The same things were measured in two ways. Each way mixes the same 12 hidden numbers, adds some noise and spreads widely along 8 directions of its own, which tell nothing about the thing.
Some things both ways: the first way, then the second way.
[  0   9  -9   3   6  -2 -15  -7   0 -16   3   0   4  13   8  13   3   8
   6   7  -4   2  -6  -2   7   0  -4  11   0]
[-13  -7  -8  -4  -9   1  10  -8  -6  -2   1 -14  -4 -14  -9 -19  -2   0
 -13  -3   0]

[ -7   9   5   5   2   2   6  -6   9  -9  -7  16   8  -8  17   0 -12   6
   4  -5   6   7   3   2   9   4  17  15   6]
[  9  -7  -2  -8  11 -15   0 -11 -25   4  23  -6 -15  15  10  -1  -2  10
 -24  -8  20]

[  2  20   5  11  -7  -8   9  -1 -16   2   6  -4  -5 -11  12  -9   8  -6
  11 -19   4  -8   5   6  17   4   9  10  -1]
[  7   1  -4 -13   0  -6   2  -7  -9   4   9   6 -11   9  24   7   6   7
 -21   1  13]

[ 12   6  -8  14   0  -2  -9  -2 -11  11  -1 -10   8   0  16   7  -2   9
  20   2   8  17  10  15  -7  13   5  22  -4]
[  0  -8   7 -31  -4  -1  -4 -15   8  17 -19 -16   9   4   5 -12  10 -11
 -13  -1   2]

[ -1   7   8  -3   6  -3   6  -2  -5  -8  -3  -3  -4   9  13 -15   1  -8
   7  -4  -4  -4  -1   6   6   7  -4  16  -4]
[ 10  -6   9 -14  10  -2   0  20  -6 -13  -1  13  -1 -21   1   0 -17   3
   5   2  18]

[ -1  -6 -19  -2  10  -2  -9   4  -7  -5   0  10  11   5  15  13  -7   6
  12   4 -14   4   4  -1  15  -2  15  14  -3]
[  5  -9   3   1   2 -15  -6   3 -15  -2   4  -9   2  -9  -7   2  12  13
 -15   2  -1]

[ -4   1 -11   5  11  -1   4  -3   0 -12  -7   6  -3  10  -8   4 -12   9
  -1   6 -16  13   6  -3   6  -1   0  -2   4]
[  6 -11   0  -9  -6   8  16   7   7   0  -6 -13  -4   9  14 -16   3 -15
  -6   5   5]

[ -7  -4  -6  14  -5 -18   1   2   9  -8 -14  -8  16 -12  19   8 -10  -4
   9   3 -11  11  -3   9   5 -12   2  14  -4]
[  3  -7   5 -12   9  -4  10 -13   8  -5   6   2  -6  -8 -26  -9 -14  18
   8  -1   4]

[  0  -3  11 -16   1   7   3  -7   4  -8   4   0   9  -4  -3 -12   0   3
  -3   0  16   9  -1  -9   0   8  10  -1  14]
[ -5 -14  15  23  11 -21 -17   8 -21  19 -13 -12   8 -17  -6   3  -3   5
 -13 -13  -7]

[  1  18  21  15   0  -7  12  11  -5 -13  -1   5  -7 -14  -7   4   9   4
   8  -6 -12  -1  15   7  12   1  -5   0  -7]
[  1  -7  -2   9   8  -9 -19   4  -8   5  -6  -3  -3 -11  -3  12   5   3
   2   1  16]

[ -9   3 -14  17   7   1   1   2  -1   1  -8   7  -2   3  -6   8  -6   1
   3  -1 -12  10  -3   0   9  -2   9  -1  -3]
[ -8  -8   6  -6   8  -8 -13  -1 -10  15  -7   3   0  -9  15   8  -2   2
  -1  -1  12]

[ -7   3 -17   2  13  13  -2  10  12   5   5   2  23  -6   7  10 -12   3
   4   7   8   5  14   1  -6   1   9  14   5]
[ -2  11   1  -9  19   3 -14   9  11  26 -11   4   5  23  28  15  -7 -12
  -2   2  -6]

[  2   3  18  -3   3  12   9  -2   2  -1  -1  -6   0  -1 -13 -11  -9   3
  -2   0   5  18  -3  -2  -5   6   8  -5   5]
[-24  -3   1  10  14   1 -16  10 -13  -4  -3  16  -2 -11  21  -9  -7   5
 -11   3   9]

[  0   2 -18   2  -6  -3 -17 -13   3  -6  -2   4   1  13  25 -13  -2  -7
  -1   0   4  -3 -23  -5   9  -2   3  13   4]
[ -1 -21  16 -14  -5 -24   2  -9  -2   3 -17   2   7 -28  -6 -14   8   5
 -10 -23   5]

[  0  12 -17   5   9  -8  -6   2   5  -5   0  -2   7   5   7   4  -9  11
   8  15  -8  12  -4   4   3  -1 -14   8   6]
[ -1  -5 -13 -10  12  -4  12 -14   6  13  -2  -5   0  17  -9   1  14   6
   5   1 -11]

[  0   4 -11  -1  -4   5  -8  -8   7  -6  -7  15   6  -2  32  -3 -14   5
   4  -3   1  -4 -11   7  12  -9   2  13   1]
[  9   7  -4  -9   5  12  11   3   9 -12  10   1  -6  27   3 -11  -5   7
   1  -2   1]

[ -2  -7   7 -18   6   0  -3  -1   4  -8   2   0   6   0   4   4   2   4
   4  -6   2   4   2 -17   5   6  14  13   8]
[  6   5 -18  -2  12 -11   6 -12  -5  -2  16   6  -8   7  -5  11   7  16
  -2   7  12]

[  7   4  -3   1  -4  -4 -10  -2 -12 -10  -6 -10 -10   9   0   2   6   0
  10  -5  -6   1  -5   6   7   0   0  -3 -11]
[  1 -11  -6  -1 -16   7   5   7  -8 -14  -7  -4  17 -20 -16 -25   8 -12
  -1  -8   8]

[ 16   6   4  -1 -16   8   8 -19 -17  -9   2 -12  -6   7   3 -20  -1   2
   1 -15  22   4   0  14  -3   5  16 -11   2]
[  2  14  16 -11   7   4  13  -7  26  21  12  17 -23   7  41  18  -7 -11
  16   1   4]

[ -2   2 -10   5   5  -4  -4   1 -10  -9  10  -9   6   5   6   4  13 -11
   6  -6  -3 -10   7  -3   5   3   7  17  -5]
[  5  10   1 -20   2 -27  -1 -12  10  20  -1   1 -14 -17  18  27   7   3
  -6  -7   6]

[-5 -9 -8 -2  7  8  3  0  2 -2 -5  2  7  1 -2  0 -8  2  3  1  2  6 -1  5
  0 -3  5 -3  1]
[  0   6  -9  12  24  -6  -8   0 -23   8  11  13   0   4  -2  20   7  17
  22   0   3]

[  0   7   3 -14  -3  -8   9  -2  -2 -20  15  -2  12  -6  18   0  16  -1
   3  -9  -2 -13   0   2  13   0   1  12   6]
[ 10 -13  14   0  18   9  -4  23 -17 -14  -2   5  16 -24 -32  -8 -13   2
  14   9   6]

[ 13  18  10 -19  -1  -1   9   6  -7 -17  11  -1   3   9  11 -15  -3   6
   7   1   3  -5  12   6   9   5   2   1   2]
[ 10   4  16   1  10  19  -4  33  15   4  -6  20   2   3  30  12 -19 -20
   3  18   4]

[ -3   9   7  -6   9   2   3   7   7 -20   4   5  10   0  -8  -4  -1   4
   2  12   0   6  -2   3   6   2   1  -7   3]
[  9  -9  -1 -13 -10  -6   5   9   2 -10 -13  14  24 -11   9  -9  21  -6
   4  -1  13]

[ -9  13  -7  14  12  11  -7 -12  -8  -1  10  24   2   4  10   1   7   2
  -1  -1   7  -5  -7  -9  19   7   9  16  10]
[ -3   2  -3 -10  -4 -10   5 -12   1  13   5 -17 -14  11   9   9   3  17
  -7   5  -6]

[ -7  -1   5   3   8  -4   2   1  -1 -24   5   1   9 -11 -19  17  13   5
   1   3 -11   9   4  -2  10   0   8  -6   2]
[  6  -3  -9 -14 -23  -7   4  -5  -2  -8 -15 -19  18  -2   5 -21  30 -10
 -14  -5  10]

[ -9   5  -6   0   2  -3  -6  -6  -2 -20  12   8   6  -4  -8   5  17  -6
 -12  -2 -14  -1  -8 -20  23  -2  14  -1   9]
[  7   8  14 -17  -3 -12  -7   6  18   2 -12  -1   6   1  21   2   4  -7
 -12 -11   6]

[-11  -5 -10  16  11  12   3   3   7  -1   2  10   9   6 -10   7 -14   1
  -5   4  -2   9  -7  -6   2  -8  17  -3   1]
[-30 -12   0   3 -10   8  -1  -2  23  12 -21  -5   5 -16   1  -9   4  -2
  10  26 -15]

[ -8  -4 -12  -5   9   0   9   1   8  -4   2   0  16  -7  10   3 -13   3
   2  -1  -7   9   4  -2   3  -1  11  15   9]
[  0  -4   0  -4  22   2  -5   8   5   6  -6  -5   4  19  -2  -2   1   1
  -4  13 -10]

[ -7  -8  -1  11   5  14  11   9  13  -4   3  22   3   3   7   3 -17   2
  -5  -4 -14  -1 -13  -1   5  -9  15   5  -6]
[-18 -10 -12   7   5   2 -15   3 -26 -13   5  -1  -8 -17  -4 -11   7  12
 -17  16   7]

[-13 -10  -1   6   9  -2  -6   8  -1  -2   1  -2  18 -18 -18   9  12  -9
  -5   8  -6   8   7 -15   9  -7   5  -5   8]
[  7  14 -17  16  -1 -12   3  -9  -8  -1   9  -5   6  14 -21   5  15  22
   5 -12 -13]

[ -6 -18  -7 -15  11   8 -11  -3   5  -3  -8  16  19  -6  15  -4  -5   1
   4   8   8   7   3  -4   5   4  11  14   8]
[ 13   4   6  -2  -6   8   6   7   1   7  -6 -21  -4  15 -11   3 -16  16
  -2   0 -16]

Other things, the second way, with their names:
q298: [  7  -5  -9 -11 -15  -3   6  -7  -4  -8  -5 -15   7 -12 -17 -17   5  11
 -11   3   3]
q533: [-17  -7   1  14   9   0  -4  -6  -9   5   1  -2 -34 -15  -2   8   4  18
   7   2 -10]
q213: [ 16   1   8  -1   5 -17  15   6  19   3  -2 -19   5  14  -7  -2  14  -1
  -2 -10 -21]
q964: [ 17  -2  -3 -17  -4  -3   8  -3  -4   6   0  10  -1   7  19  13  16   1
   0   4  12]
q812: [ -3  -6   3   5   3   1   1   1   9   4  -7 -14   6   2 -11 -13   8   2
   8   6 -13]
q466: [ -2  -5  -2 -12  -3  11   6   3 -13 -12   3  21  -9  -9  18  -7  -7   6
   4   5  26]
q383: [ 12  -3  -5   2 -13  -7   3  10  16 -21 -17  -3  22  -1 -10 -15  29  -5
   8  -7   5]
q430: [ -2  27 -13  -6  12   2  -5   2  17  -5   6  12 -10  13  10  16   8   7
   1   2  -6]
q522: [ 14   0   8   3   5 -16   8  -1   9   4  -1  -7 -19  -5   4  12  -1   7
   9  -3  10]
q132: [  2  -3   7 -10   5  -9  -1  14  16  -6  -9 -15  16 -11 -16 -13  -5 -11
  -9  -9  -5]
q207: [ -2   2  -2   2   9   2  -9  14  -4   8  -5  -2   8  -7   2   1  -2 -16
  -4   0  -3]
q683: [ 11   2   2 -11  11 -12   8  -1   2   8  -3  -3 -12   2   7  17   3  -1
   9 -13  10]
q460: [ 15  -1 -12  -4  -7  -7  14 -15   5  -8   7 -13   7  11 -25 -18  16   5
   3  -7   2]
q735: [ 10   7  -5  -5  15 -10  -2   0  14   3   7  -1  -6  16   4   8  11  -4
   3  -5   1]
q627: [ 12   4  13  -7   5 -22  -2   5   6   8 -11  -8  11   5   8   3   8  -2
  -5 -16   0]
q44: [  0  -1  -2  14   6  -4 -11   7 -16  -5  -3  -8  13   7 -14  -6   0  16
   6   3   3]
q37: [  9   2  -2 -19  -7   7   9   5   7  -3  -3 -13  -4  11   8  -7  -1  -5
 -11   3   1]
q236: [  1   0  13  -9  -1  -7   4  -3  12   7  -6   5  -8 -15   9  10  -7  19
  11   1   1]
q621: [ 14  -9   8 -16  -7 -16  20  -9  18  12  -7  -8   1  -1 -14  -2   6   0
  -7 -22 -16]
q988: [ -5  -5 -23  -7 -17   1  14 -12  -7  -3   9 -16  -7  -8 -11 -18   6   1
 -21  -2  -4]
q916: [  6   4 -22   2 -12  -2  18 -21  -6   7  12  -2  -9   7 -11   3   9  15
  -6  -4  -5]
q946: [  0   0 -14  -4  -1   5   1   1 -18   8   0  -6  -7  26  25  -5  -7  -1
 -22 -13  13]
q742: [ 12  -1  -8  11   7  -1   8   0 -20  -9  23  -2 -13  17  -9  -8   3  11
 -13 -15   0]
q375: [ -8  -7  -5   0  -8  10  -9  -3  -7  -6  -6 -22  -8  -9 -17  -8  12   8
   4  16  -2]
q371: [ -5  -8   1  -7   0 -11  16 -10  -1  17   9 -20 -16 -14 -10  -1 -12   7
  -5  -3 -13]
q252: [ -2  -9   7 -11  -3  -5  10 -13   3  12   6   8 -11  12  35  -7  -6  10
 -19   5  11]
q584: [ -6   2   6   2   4   9 -10   3   8  16 -11   0  14  10  15  -9 -12 -12
   2  -1   8]
q532: [ -1  -4  -9 -11   9  -9  -6  -4   7 -11 -13  10  14   3  -1 -10  25   9
  -1   2   4]
q662: [ 20  -8  17 -24  -2 -27  10   1  23   6 -14   9  10 -12  16  12  12   5
 -13  -5   3]
q614: [-10   3  -5   9  10  -5 -20 -12   2  21 -19   0   0   6   5  18  24   8
  12   3  -5]
q743: [  1   7  -9  27  14   2  -9  21 -24  -5  21   1   1   9  -7   4 -13  -1
 -10  -5   2]
q256: [ 14   2   1 -10   6 -16  -2   2 -16  10   7   2   2   3  15  12   0   3
  -7 -12  13]
q804: [ -4   3 -11  -4  -5   9 -15   6 -21  -6 -11  -6  11  14  21 -19  15  -8
 -19  -2  15]
q704: [-16   8 -14  11  -2  -2 -12 -11  -4  17  -3  -7   0   1   7  10   7   8
  -7  17  -3]
q451: [ -1 -22  24  -4  -3 -15  -8  11   0  10 -32 -20  11 -34   0 -12   1  -4
 -15  -4  -3]
q605: [ -3  -1   4  -4  -8 -14   2 -16   8  28  -6  -7 -20  -1  19  17   0  10
 -11  -8  -5]
q377: [  3 -15   1  20  -8   5  -4  18 -22   4 -17 -18  26  -1  -7 -19  -1  -5
   0   1   2]
q20: [ 16   8  11   6  12   9  -6  11   4  21   0 -11   0  15  -3  11 -21  -7
   1   9  -9]
q96: [-15  -9   2  -1   2  13  -6   1   0  16 -25 -19   8  13   1 -20   2 -19
  -9  -3 -13]
q679: [-16   1  -8   0  -2  15 -11   1  -3  -7 -11  19   4  -2  22  -8  14   2
   4  10  12]
q165: [ -7   6 -11  -2  -1   7   2  -3  -5 -10  -3   5   7   5   0 -12  19  12
   7  12  -8]
q230: [ 13  14 -19   9   3 -12   5  -4 -15  -6  24   6   5  19   2  -2   7   9
 -15 -14   9]
q684: [  5 -14  -3  -8   0  18  18   9   2 -10   2  -5   2  15   5 -25  -2 -16
   2   7  12]
q795: [ 24  -4  21  -8   8  -9   0  14  12 -12  -5   6   7 -17  -5  -1   3   0
  21  -5  14]
q774: [ -3  -4  -4  -5 -11   5   5  -9 -11  12  -5 -12  -1   9   9 -10  15  -3
  -9  -8  -7]
q276: [-13   4   1  -6  12 -18 -20 -13   2  30 -16 -14  -9   4  17  14   1   9
 -11   1  -4]
q411: [-15  -3  -9   8  -7   5   4 -15  -9  16   3  -7 -12   6   4  -5   3   9
 -18   2 -17]
q977: [-3 -5  0 -8 -1  3  0 -1  6  0 -9 14  9 -4  6 -6 11  5  5  6 -1]
q767: [-14  -8  -8   9   8   9  -6   1 -22   8   0   3  -5  -1  -9   4  -9  16
   7   7  -2]

Some of these things the first way, each followed by its name:
[ -3 -12 -13   7   4   0  -4   5  -2  -4   1  10  16  -2  15  13   0   0
  -2   5 -11  -4  17  -5   7 -11   3  13  -1]	q795
[  8  10  -3  12  -4   8  -2   1  -2   8   1   4   2   6  16 -15 -13   2
   5   4  14   3  -7  10  -1  -2   0   3   0]	q411
[-10  -7  -6   6   2   7   0  -2   3   4  -6  10   1   0   7  -3  -3  -8
  -4 -12   4  -6  -1 -11   7  -3  13   8   3]	q466
[ 11  13  14  10   0  -5   7   5  -6  -4   2  12  -4  23   5 -20  -5   8
  -2  21 -13  12  -2   4   7   3 -16  -3   0]	q20
[  4   6   3   1  -1  11   0 -18 -12   2  19   7  -2  -1   1 -17   8   3
  -8  -7  12   1 -13 -14   9   7   6   4  18]	q213
[-11   1 -20  -9   3 -10   2  -7  -3  -3 -18  -7   5   0   3   2 -15  -2
   3  -6 -10  15   7  -6  16  -4  20  -1   7]	q252
[ -3  -2  -8  -4  -4  15   2 -10   1  -5   5   9  -3  -2  13  -8  -3  -6
  -7 -22   4 -11  -6  -7   6   0  20  11   2]	q735
[  2  11   2  13  10   7  -6  12  -6   6   4  -7  -1   1 -12  11   6   3
   6   4  -4   6  15  -3  -3   6  -6   6  -4]	q988
[  2  -2  10   0   0   5  11   0  -5   3  10  -7   8 -16  -2   0   6   4
   5  -9  10   5   8   2  -4   5   6   6   7]	q451
[  2   3   0   0   5   7 -14  -5  -8   7  11 -13   9 -14   4  18  10   4
  14 -12  13   5   5  -7   0  10  17  24   4]	q132
[  1  -8  12  17  -2   0   4  -8  -4   0  -5  13  -4   7  18 -16  -7  -2
  -2  -4   6  -3  -2  -4   3  -3   0  16   2]	q522
[  8  17  13   5  -3   9   8   2  -3  -1  10  18  -3   2  16 -24  -1   4
   6  -4  19 -10  -6   8   7   8   1   5   3]	q964
[ -1   3  -9 -10   3   0 -10  -6  -1 -17  -2   3   7   1   7  -5   4  -3
   1   2   6  -2   6  -6   9   4   8   6   6]	q605
[  4  -2  -3   4   0  -2 -16  -3  -6 -10  -2  11  -2   6  15   0   0   2
   6   1  -5  -6  -9  -5  15  -6   1   9  -4]	q383
[ -2  11  20   2   5  -3   9   6   0 -13   4   1   3  -4  -3  -4  11  -1
   2   5  -9   2   2   5   7   4 -10   4  -2]	q298
[  0  11  11  -8  -2  -5   8   6  -2  -3  17  -2   8 -16  -6  -8   9   2
   2  -5   5   3  -7 -11  12   4  10  -3  14]	q662
[ -5   4  -9  16   7   7   0  -2   9   2  -4  18   1   5   3   8 -17  14
  -1   3  -1  10   0  -8   4  -4   5   6   8]	q684
[  4   0  11 -10  -1   6  -7  -5  -5   1  -7   2 -12  15  -9 -12  -5   3
  -1   0  -3  16 -18 -13   9   4   9 -10   3]	q230
[13  9 -2 -2  1  3 -9  5 -7 -3  0  1  3  7 15  1 -5 10 13  6  1  0  9 10
  4 -1 -6  6 -6]	q679
[-10  -6  -3 -10  13  -2  -9 -10  -3 -11 -12   8   9   5  10   2   0  -1
   5   5  -5   7   3  -7  15   3   8  15   5]	q44
[-10  -2  -7  -5   3  12   2  -7   5  -1  -6  11  -4   0   2 -12  -4  -5
  -2 -13   7  -2 -17  -4   8   3  14  -2   5]	q767
[  6   6 -21   0  -1   4  -9 -10  -9  -8   0   4  -2  12  10  -6   0   3
   2   1   2  -1  -4   6   8   1  -1  -1   1]	q774
[ -7   2 -19  21   4   5  -5   0  11   4   8   5  21 -12  12  11  -6   2
  -2   5  11   2   7  -4  -4  -6   3  17  10]	q96
[  4  -5   6  -6  -4  18   9 -13  -4 -13  12  16 -13   8 -11 -27  10  -3
 -27  -6  -3  -7  -6 -17   4   4  -2 -11  12]	q533
